Every row belongs to one group in each of 2 separate groupings. Each group adds its own fixed numbers to the row, and there is some noise. The rows also spread widely along 3 directions, which tell nothing about the answers.
Known rows, each followed by its group in each grouping:
[  3.3  12.5 -10.7 -10.5 -15.1  27.7 -27.3  10.4  19.0  -5.4  -3.8 -19.6
   5.0 -25.2  12.8 -22.8 -14.9  23.9   0.4] | E (0)
[  1.4   5.7  16.4   5.2  -9.6  19.2  -1.0  14.2 -11.7 -21.8  -3.0 -15.3
  17.0 -14.8  -3.9  10.0  -3.0  21.6  -0.7] | G (2)
[ -3.9 -21.0  20.9  -2.6 -30.5  16.9   8.2  -2.7   0.8 -33.5   0.5   1.5
  42.4  -1.0 -35.9  -1.2   0.8   5.8   5.4] | E (0)
[ -6.6 -18.3   9.6  -9.7  -9.0 -13.4  -3.2  -4.8  -0.7  -1.7   0.0   7.7
   9.4 -27.4  -3.8 -30.1  -4.0   1.3   9.5] | K (1)
[ -9.1 -27.2  34.2  -2.6 -12.7  -6.5 -13.6  -3.1 -11.9  -8.0   4.4  -7.5
  29.7  -5.6 -19.7  -5.9  -8.1  10.4  -7.9] | G (1)
[-13.5 -29.3  24.4   5.0 -14.8  -9.7   7.5 -14.6 -15.3 -31.4  -6.2  16.3
  49.1   5.7 -32.4   1.5  11.0  -7.4  -7.7] | M (2)
[ 32.1 -31.5  18.8 -18.9  -3.5  15.2  56.6  -2.9 -12.3 -32.6  14.7  38.8
  30.8   6.1 -44.1   3.2  12.5   3.2  52.2] | K (1)
[ 11.6 -28.0   7.2  -0.4  -7.5   8.3   1.9  -5.8   2.8 -20.0  -5.4  20.5
  29.6  -5.2 -23.7  -1.2   6.9   7.9  16.6] | M (0)
[  6.4 -21.5  16.0 -12.4   0.2 -17.1  -7.7 -11.8 -10.6  -2.3  -1.1  17.2
  20.7  -6.1  -5.7 -19.5  -3.8   1.0   9.5] | M (1)
[  0.6   4.4  10.2 -16.1  -7.2   3.8 -12.8  -3.2   5.0  -8.4   5.2  -3.6
  22.5  -9.2  -0.4 -24.9 -11.5   4.8   1.7] | E (1)
[ 10.6 -28.2  20.5  -0.6  -3.8  -4.1  17.0 -16.7 -13.6 -30.1 -13.8  31.2
  33.8 -10.2 -14.9  -0.7  16.7  -5.1   6.9] | M (2)
[-23.9 -10.5  17.2 -12.9 -30.4  -0.9 -10.6  -0.8  -6.5 -16.7  10.7 -14.4
  42.0   3.9 -28.4 -12.9  -7.7  -0.6 -12.8] | E (1)
[  7.2   2.4   5.7 -22.5  -7.2  11.2  -0.2  -2.4   6.0 -14.5  13.4  -3.0
  20.9  -2.8  -4.0 -21.0 -12.6   6.5  13.1] | E (1)

New rows. What belongs after each?
[ 24.0  -5.8   7.7 -20.9   2.9  13.7  15.4  -2.9   1.7 -16.4   7.5  13.5
  17.0  -3.9  -2.4 -17.6  -7.3   6.6  22.5] | E (1)
[  1.5 -20.7  10.1 -11.9 -10.6  -2.8  -0.4  -6.9  -3.5  -3.4   4.6  10.8
   8.0 -29.2  -1.6 -24.1  -4.0   5.4  14.7] | K (1)
[ 27.0 -35.8  44.8   3.5  15.1   8.1  54.0  -5.9 -27.7 -44.5  -7.0  32.1
  17.5 -14.4 -16.4  10.3  23.4   2.0   9.9] | G (2)
[ -5.8 -33.4  16.4   0.9 -19.1   0.5   5.0  -7.4  -5.3 -32.8  -4.8   6.7
  37.3 -10.6 -27.3 -12.8  13.6  -1.5  -4.3] | E (0)
[ 10.0  -8.4   0.7  -4.1 -13.8  15.1 -18.5   1.4  11.9  -6.2  -5.8   2.7
  21.5 -14.4 -11.0  -3.0  -1.5  19.7  13.8] | M (0)
[  6.8   1.0   0.3 -19.7   0.8   1.3 -28.8  -0.2   6.7   4.0   3.6  -0.8
  12.7  -9.9   5.3 -21.9 -17.8  10.6  18.1] | M (1)
[ 38.2 -10.4   4.2 -16.7  11.7  29.4  25.7  -3.5  -0.3 -29.0  -2.5  24.1
  10.0 -20.2  -1.7 -11.8   9.0  19.9  28.7] | E (0)
[  0.1 -14.2  23.1  -2.5  -3.1  -3.1 -18.2   0.9  -6.8  -3.6   6.8 -10.0
  14.2 -19.2   0.5 -18.3  -9.8  14.9  -7.3] | G (1)
[ 33.7 -28.6  24.4 -21.0  12.0   3.4  46.0 -13.5 -13.7 -27.7   9.2  39.0
  28.6   0.7 -15.5 -12.9  10.4  -0.9  33.4] | E (1)
[-18.6 -27.2  22.8 -11.2 -22.8  -9.7  -5.8 -10.8  -9.9 -21.4   7.6  -2.7
  49.3   7.1 -37.6 -15.2   1.7  -5.2 -10.9] | E (1)
[  7.4  -4.8  13.8  -4.0  -5.4  10.2  19.4  -6.7  -2.6 -34.0  -1.1  11.3
  18.4 -14.7  -1.4  -7.4   5.4   1.6   0.0] | E (2)
[ -2.6 -13.5  24.3   9.7  -6.1   1.2   7.4   0.6 -18.1 -25.5  -8.5  -6.2
  18.1 -20.2   0.3   0.6   6.3  10.1 -12.1] | G (2)
[ -5.4  -4.9   2.0  -6.3 -18.4  18.1 -14.7   3.4   5.8 -20.3  -2.9 -12.3
  24.4 -18.1 -10.8 -20.5  -3.8  13.8  -0.4] | E (0)
[  2.5  -8.2   4.4   9.4  -4.0  -8.0  -4.3  -3.9   1.4  -7.1 -17.5   1.5
  -8.5 -55.9  24.5 -29.9  -2.5   6.6   0.8] | K (2)
[ -4.8 -64.9  24.2  13.4 -22.3 -18.0  26.6 -12.9 -17.5 -35.4 -12.4  35.7
  30.7 -29.9 -40.5 -19.8  30.2  -8.9   1.4] | K (0)
[  4.5 -13.0   8.8  -4.2 -10.2  12.4  -0.3  -3.9   0.8 -22.3  -5.0  10.9
  15.2 -25.6  -6.2 -18.9   4.2   9.3   1.3] | E (0)
[  5.2 -14.0  16.5 -21.1   0.0   1.6  10.6  -9.5  -6.0 -15.1   6.8  11.2
  22.4 -11.4  -6.7 -26.3  -8.3   2.6   4.3] | E (1)
[  1.7  -7.8   0.7   2.7 -12.3  10.9 -31.5   4.4  14.3  -6.5  -6.9  -2.7
  20.0 -15.3  -0.4 -14.5  -9.5  22.1   5.3] | M (0)
[ -7.3 -11.1  20.8 -15.4 -19.1   2.3   8.5  -8.0  -5.9 -27.0  14.2  -2.0
  39.5   6.4 -28.3  -8.8  -6.1  -4.2   5.5] | E (1)
[ 20.9  14.0  -5.8 -19.0 -12.4  45.4  -0.9  15.9  19.6 -21.8   4.6  -9.7
  25.6  -1.9 -15.0   0.4 -15.9  30.6  28.0] | E (0)
[  6.9 -10.3  11.1   0.8  -0.2  -1.1  -4.6 -10.5  -6.4 -14.9 -13.4  15.4
  17.5 -16.6   1.6  -7.1   0.4   3.2   0.5] | M (2)
